There are 4 nested groupings, the coarsest first. Each group lies inside one group of the grouping before and may be the whole of it. The rows also spread widely along 14 directions, which tell nothing about the answers.
(in the rows, 128 means zero)
Known rows, each followed by its group in each grouping:
[141 102 152 138 167  61 177 139 162 165 112 104 106 144  92 115 126  99
 193  88  80 155 110 122 138] : Sel Q270 dafov Q166
[128  87 139 172 159 102  78 131 127  97 124 104 122 188 155 138 141 102
 110 115 112  96 109 139 148] : rusak Q844 Nez Q885
[101 172 207 104 146 125 102 169 176 121 100 187 127 116 139 124 198 203
 129 169 150 154 149 123 191] : Lemob Q115 sufu Q641
[111  91 123 190 110 133 155 102 115 111 148 151 131  99 125 137  90 112
 151 133 114  43 150 154 110] : nifen Q288 razad Q279
[147  89 179 162 116  97 111 101 130 185 179 122  84 145 136 142 154 120
 137 114 131 125 121 152  57] : rusak Q844 ros Q436
[103 113 140 157 137 114  98  95 160 126  60 201 101 194 124 120 152 166
 129 114 150  83 120 106 179] : rusak Q844 Nez Q964
[189 146 145 126 183 116 191 138 144 159 106 200 133 123  92 142 135 201
 155 203 164 100 180 105 153] : nifen Q112 tuli Q590
[119 149 148 156 138 139 153 181 138  85  95 168 154  85 142 120  92 136
 163 151 114 154 157 136 166] : rusak Q844 ros Q437
[143 169 149 127 102 154 149  87 123 189 126 106 140  81 133 135 151 127
 146 161 158 142 146 143  82] : rusak Q623 sineg Q666
[190  82 116 154 119  62 177 110  97 171 189 111 113 118 101 131 141 100
 150  99  75 135 127 118 126] : Lemob Q406 tumif Q221
[106  76 188 191 139  62  48 165 134 101  94 127  49 134 126 163 144 145
 168 110 121  91 173 147 138] : Lemob Q406 salu Q605
[102 100  47 100 147 120 151 123  94 106 111  96 153 106  93 147  68 151
  84 125 164  64 144 149 126] : Lemob Q104 fiv Q38
[ 98 169 116  87  88 158 125 166 144 105  99 117 148  80 150 100 145 104
 149  96 149 149 186  98 166] : Sel Q73 Kudaz Q91
[128 107 156 140 113 100  95 145  94 160 141 128 121 105 133 151 131 121
 130 131  82 178 136 145  80] : Lemob Q406 bifuf Q34
[177 119 145 181 135 125 145 157 128  67 152 120 125 163 121 129 125  98
 143 102 101 100 116 117 143] : rusak Q844 Zon Q14
[139 112 136 179 133 124  89 135 130 102  36 158 103 164 135 140 125 132
 134 128 152 118 129 123 148] : Sel Q270 boneg Q173
[157 171 100 131 107 139 157 120  97 147  80  98 148  80 110 124 126  83
 179 133  97 144 159  98 137] : Sel Q270 sifi Q653
[136  77  83 145 163  93 155 130 124 112  91 119 133 171  98 122  84 100
 151  92 110  78 132 119 134] : Sel Q73 puful Q188
[153 106 131 145  94 121 121 141 135  88 131  77  89 175  96 140 125  88
 143  45 147  86 131 101  92] : Lemob Q115 tos Q946
[116 119  68 105 106 121 107 116  97 150  74  75 145 115 139 134 111  83
 138 100 153 129 179 108 128] : Lemob Q104 fiv Q365
[112 149 136 147  96 142 136 174 108  64 119 160 127  70 104 135 102 157
 133 124 121 113 152 134 148] : Lemob Q104 nadu Q841
[154 124 111 128 133 123 155 115 126 159  83 157 127 134 109 128 120 147
 125 135 156 142 124 119 120] : Sel Q270 sifi Q176
[162 124 128 164 139 120 144 146 118  88 153 110 102  70 135 160 140 168
 101 163 198  72 171 153 180] : nifen Q911 tes Q111
[143 151 155 119 125 140 127 121 151 121 114 133 167 209 121 110 166  90
 140 100  79 142  76  85 138] : Lemob Q104 nadu Q45
[ 98 133 171 105 159  78  83 176 129 151 129 159 103 105 134 135 174 178
 114 140 102 185 153 131 176] : rusak Q844 Zon Q297
[150 127 110 145 120 148 155 144 111 100 127 134 164  78 148 133 102 135
 136 164 172  93 181 143 139] : Lemob Q104 Zim Q881
[ 99 132 146 100 127  95 136 128 135 183 125 107 118 116 102 132 139  99
 169  94  75 158 144 109 108] : nifen Q288 razad Q921
[110 112 174 145 156 106  91 125 159 120 131 106 116 209 115 133 155 108
 136  96  89 101  87 131 102] : rusak Q248 Beg Q979
[162 155 123  78 178  84 136 150 113 160 144  14 145  68 124 160 177 138
 113 171 144 159 160 146 164] : Lemob Q406 tumif Q80
[ 73 115  80 120 120 157 159 101 147 102  96 173 178 128 147  91 111 138
  91 120 152  88 104 138 189] : Sel Q73 Kudaz Q205
[139 143 131 143  96 164 162 147 127 114 153 208 170  78 181 105 142 144
 110 162 151 150 157 115 195] : nifen Q112 tuli Q590
[123 153 109  90 144 100 145 112 134 158 106  77 114 109  86 128 164 132
 138 111 127 112 135 111 162] : Sel Q270 sifi Q176
[142 135 133  91 147  98 172 153 139 170 116 112 144  96 117 126 125 136
 150 135 141 182 154 123 132] : Lemob Q115 tos Q946
[183 129 110 145 137 121 136 159  91 126  93 116 153  99 140 146 106 112
 158 164 143 144 192 118 131] : Lemob Q104 fiv Q38
[175 108 124 147 142  88 158  86 113 204 115  97 153 126 147 126 143  82
 174 152 111 148 138 126 132] : Lemob Q104 Zim Q881
[146 136 145 141 138 152 178 111 151 143 139 157 158 126 128 122 113 139
 155 163 149  89 146 139  90] : rusak Q844 Zon Q297
[109 199 196 139  87 166 124 131 138 147 113 181 130  56 125 120 172 148
 192 175  97 123 178 125 112] : Sel Q270 boneg Q173
[169 141 141 194  84 135 184 134 131 100  85 127 128  97 126 123 103  88
 186 105 120 160 115 118 154] : Lemob Q406 bifuf Q34
[168 155 103 110 112 136 194 144 114 155 106 116 181  51 156 118 107 119
 130 159 171 214 147 131 159] : Lemob Q104 nadu Q45
[100 139 128  48 171 100 131 144 153 144 139 120 125 150  82 122 173 176
  94 110 126 117 121 116 150] : Sel Q73 Kudaz Q205
[133 119 164 137 115  97  76 113 119 166 125 127  87 161 114 132 190 109
 155 102  83 115 142 107 107] : Sel Q73 Kudaz Q205
[ 55 156 134  63 126 133  89  87 153 197 103 121 146 113 146 114 193 145
 114 142 143 125 144 127 140] : Sel Q270 sifi Q176
[ 74 131  99 146 109 175 124 127 124  78 101 210 187 121 163 112 107 134
  97 145 118  98 135 120 187] : nifen Q911 tes Q111
[128 131 154 156 103 159 129 124 109 112 170 198 121 112 110 142 121 181
 101 153 131  81 132 151  75] : rusak Q844 Zon Q14
[169  88 161 163 129 102 153 120 122 151 203 101 106 146 122 140 127 111
 111 106 115 137  81 161  63] : rusak Q844 Zon Q297
[192 130 145 212 134 105 158 156  95  67 116 129  82 100  73 155 116 144
 147 134  96  92 112 141 154] : Sel Q270 boneg Q173
[139 138 126 126 110 120 113 121  95 140 131 147 129 102 115 138 161 148
 127 147 115 105 171 111 139] : Lemob Q115 sufu Q641
[ 58 121  82 123 138 137 149  90 134 115  90  78 154  90 135 138 101 129
  82 130 170  82 101 170 175] : nifen Q288 razad Q921

New rows, each followed by its group in each grouping:
[ 88  84 166 153 148  80  61 108 139 159 101 194  90 211 120 131 159 146
 130 102  78 112 107 117 130] : rusak Q844 ros Q436
[132 138 162 161 122 173 155 146 152  88 138 157 184 149 170 110 123  94
 126 139 108 142  89 127 145] : nifen Q112 tuli Q590
[158 151 179 171  57 160  98 164  99 122 153 190 116  87 159 139 147 110
 154 134 106 171 182 104  92] : nifen Q911 tes Q111
[106 143 193 145 129 169 110 156 173  89 104 206 132 173 136 136 133 168
 111 141 151 124 107 129 110] : nifen Q911 tes Q111
[112 143 161 171 118 129 146 134 132 130  68 198 151 109 128 116 110 126
 197 152  81 140 144 121 149] : Lemob Q104 fiv Q38
[131 164 202 128 137 144  94 148 148 127 137 194 112 152 105 141 174 183
 149 158 116  95 161 114  95] : rusak Q844 ros Q436
[138 111 128 129 142 109 105 112 126 143 119 110 107 173 126 147 163 134
  83 115 149 119 100 116 152] : nifen Q112 tuli Q590
[126 195 157 106 101 173 141 162 137 110 135 140 152  69 146 125 164 144
 124 154 148 154 159 109 168] : nifen Q112 tuli Q590
[213  95 148 208 150  80 171 152  91 105 138 179  96 118  80 154 105 163
 164 155 102  90 146 136 135] : Lemob Q104 Zim Q881
[ 66  73 139 141 156  88  90 132 135 135 140 155 117 150 120 138 115 119
 166 114  74  47 189 127 106] : nifen Q911 tes Q111
[113 140 139  88 158 120 166 126 132 181 150 182 151 100  92 128 125 192
 130 170 121 122 162 139  92] : rusak Q623 sineg Q666
[125 149  86  73 142  95 164 201 105  89 140  65 147  59  96 130 117 128
 117  99 111 163 164 113 196] : Lemob Q115 tos Q946
[ 93  83  86 125 185 119 156 130 125 116 145 113 186 106 152 128  68 137
  98 167 145  81 144 182 128] : rusak Q844 Nez Q885
[194 176 128 112 162 100 142 159  81 136 103  74 148 109  86 156 149 122
 142 159  75 177 129 108 152] : Lemob Q104 Zim Q881
[118  99  92 113 118 129 104 129 116  96 157  56 141 124 155 137 135 107
  81 100 182  80 143 145 139] : Lemob Q104 Zim Q881
[ 99 103  93  77 178  99 165 127 141 136 169 108 164 153 108 114 115 138
  86 105 108 112  99 137 142] : rusak Q844 Nez Q964
[141  97 140 188 109 124 126  97 103 121 164 117 111 121 118 140 133 113
 120 124 104  69 100 163  93] : Sel Q270 dafov Q166
[ 74 122 167 123 155 119  96 154 111 112 168 126 161 108 115 152 128 153
 102 164  51 114 110 178  87] : Lemob Q406 tumif Q80
[ 84  86 173 119 145  98 112 111 167 174 157 165  91 131 129 130 161 191
 101 137 170  92 125 173  98] : Sel Q270 boneg Q173
[122 131 162 173 125 124 147  71 167 165  91 182 108 117 146 117 159 167
 162 163 182  79 147 139 169] : rusak Q844 Nez Q964
[182 154 133 155  76 135 163 129  91 142 126 162 122  88 120 117 147 124
 117 122 106 202  93 117 145] : Sel Q73 Kudaz Q91
[ 93 100  71 141 162 120 135 128  96  98 104 132 155  94 127 152  78 154
  80 163 140  79 142 159 168] : nifen Q911 tes Q111
[ 77 111 171 115 162 105  72 141 138 156 147 156 138 146 142 130 159 145
 138 148  87 107 170 140 106] : rusak Q623 sineg Q666
[132 114 123 139 106 133 172  79 170 140  94 110 126 163 110 120 121 111
 154  88 174  87 104 119 113] : Lemob Q406 salu Q605
[102  76 147 115 135  95 130 118 165 171 162 175 101 162 132 119 149 152
 121  98 153  99 146 117 126] : nifen Q112 tuli Q590
[170 148 152 161  81 124  92 160  73 142  93 152  98  67 124 158 134 131
 174 152 125 155 218 108  97] : Lemob Q115 tos Q946
[117  50 122 181 160  77 124 124 131 146 105 119 118 129 156 129  95  99
 155 127 130 103 147 163 126] : Sel Q270 sifi Q176
[130 138 125 141 177  86  76 136  91 130  73  93  96  99  90 170 152 155
 150 175 109  63 191 134 150] : Sel Q270 sifi Q176
[129 144 125 106  93 138 120 127  94 162 109 156 133 116  88 140 111 127
 164 120  98 127 175 101  49] : Lemob Q104 Zim Q881
[147 164 120 142 113 179 119 132 130  87 124 101 186 126 173 117 148  79
 144 147 140  99 166 111 149] : rusak Q248 Beg Q979
[130 122 144 110 150 123 127 102 138 205 115 155 158 166 131 125 127 111
 173 149 103 134 159 112  57] : rusak Q844 ros Q436
[128 120 133 155  57 135 178  95 128 149 176 147 118 103 135 103 128 104
 115  68 120 170  68 135 123] : rusak Q844 ros Q436
[ 97 153 151 121  96 129 164 154 124 130 150 125 130  69  98 114 117 114
 140  94  62 184  90 141 107] : Sel Q270 sifi Q176
[187 155 109 131 103 123 188 150 120 111 129 131 112 107 101 123 144 123
 130  91 139 156 130  75 200] : nifen Q112 tuli Q590
[151 160 172 168  86 129 165 140 141 110 146 154 100  94  97 110 159 115
 191  98  82 115 134 105 148] : Sel Q270 sifi Q176
[116 100 100 110 150 110 145 120 144 154  70 134 131 174  96 123  92 119
 138  93 131 130 114 114  93] : Sel Q270 sifi Q176
[ 77 174 193 116 107 132  94 134 141 161 107 166  98  97  93 136 160 164
 180 131  98 120 179 121  85] : rusak Q623 sineg Q666
[ 88 120 168 129 179 101  57 128 129 135  97 144 108 165 106 154 169 178
 101 161 101  87 111 152 123] : Sel Q270 sifi Q176
[141 132  78 123  98 119 158  64 114 179  79  64 103 113  84 134 124  93
 157  86 154  94 136 111 103] : Sel Q270 dafov Q166
[136 116 106 106 133 115 151 116 125 153 137 168 155 142 139 100 162 142
  86 122 125 155  97 117 183] : Sel Q73 puful Q188
[174 161 160 139  98 121 143 152 122 124 120 155  96  95  90 138 157 152
 180 128 131 117 191  90 131] : Lemob Q115 sufu Q641
[148 151 108 138 102 137 143 185  80  81 133 153 115  59  83 149  84 158
 130 126 122 129 184 124 107] : rusak Q248 Beg Q979
[157 125 136  97 130  85 176 110 142 182 194 134 133  99 127 112 200 160
 115 134 135 146 130 119 191] : Lemob Q406 salu Q605
[175 155 152 128 157 108 139 181  83 100 160  48 148 113  80 160 123  97
 142 135  38 153 106 137  92] : Lemob Q104 Zim Q881
[124 100 161 118 178 104  88 146 169 130 100 151 141 202 148 130 156 144
 137 143 154  97 157 117 139] : Lemob Q104 nadu Q45
[163 129 113 148 137 135 143 102 129 108 143 114 134 146 131 131 156 137
 103 137 165  65 125 126 167] : rusak Q844 Zon Q297
[178 144 149 140 105 157 190 164 131 101 154 207 181 132 132 104 115 135
 127 137 110 181 103 110 131] : Lemob Q104 nadu Q841
[ 72 119  95 137  93 140 131  89 142 128 102 115 166 128 173  99 137  56
 141  84 110 111 128 107 194] : nifen Q288 razad Q921
[100 157 175 139 140 153 104 124 159 142  32 132 151 118 141 146 120 136
 192 185 154 112 174 141  91] : Lemob Q406 salu Q605
[143 164 221 141 135 149 137 176 170 116 125 179 135 132 128 118 156 143
 179 155 106 149 137 130  99] : Sel Q73 Kudaz Q205
[138 174 152 127 127 117 145 135 139 141  90 127 119  43 128 142 170 183
 152 183 179 131 185 136 194] : Lemob Q406 tumif Q221
[ 94  85  89  80 143 124  94 173 109  92 146 100 161 158 122 144  88 127
  63  94 123 129 125 139  81] : Lemob Q406 salu Q605
[108  79 129 143 161  61 165 158 149 115 150 137 104 106 118 109 128 145
 123  94 110 131 108 149 207] : Sel Q270 sifi Q653
[134 106 156 182 161  87  86 151 115 111  48 146 105 147 113 156 118 133
 179 152  99 100 170 124 139] : Lemob Q115 sufu Q641
[191  96 137 157 193  83 105 179  93 141 109 115 125 138 130 169 111 112
 172 178 107 118 217 114 108] : nifen Q112 tuli Q590
[ 91  82  99 101 146 109 135 101 121 166 149 161 126 136 118 140 119 183
  50 132 164 103 106 149 124] : nifen Q112 tuli Q590
[145 156 105 137  97 137 151 131  92 107 138 152 123  74 116 142 144 164
  67 133 142 149 109 123 193] : nifen Q911 tes Q111
[163 131 157 140 121  84 146 151 106 172 162 148 114 101 118 125 162 102
 180 119  49 172 165  87 151] : nifen Q112 tuli Q590
[ 93 149 167 103 127 104  77 163 124 152  87 140 126 107 129 135 159 135
 159 134  88 176 175 110 133] : Lemob Q115 sufu Q641
[111 142 127 122 153 105 158 108 150 167  71 105 137  93 121 116 140 118
 196 146 129  99 172 128 165] : Sel Q73 puful Q188
[116 133 166  90 166  77  73 178 125 130 100 112  80 136  82 171 164 202
  87 128 133 168 120 136 132] : Lemob Q406 salu Q605
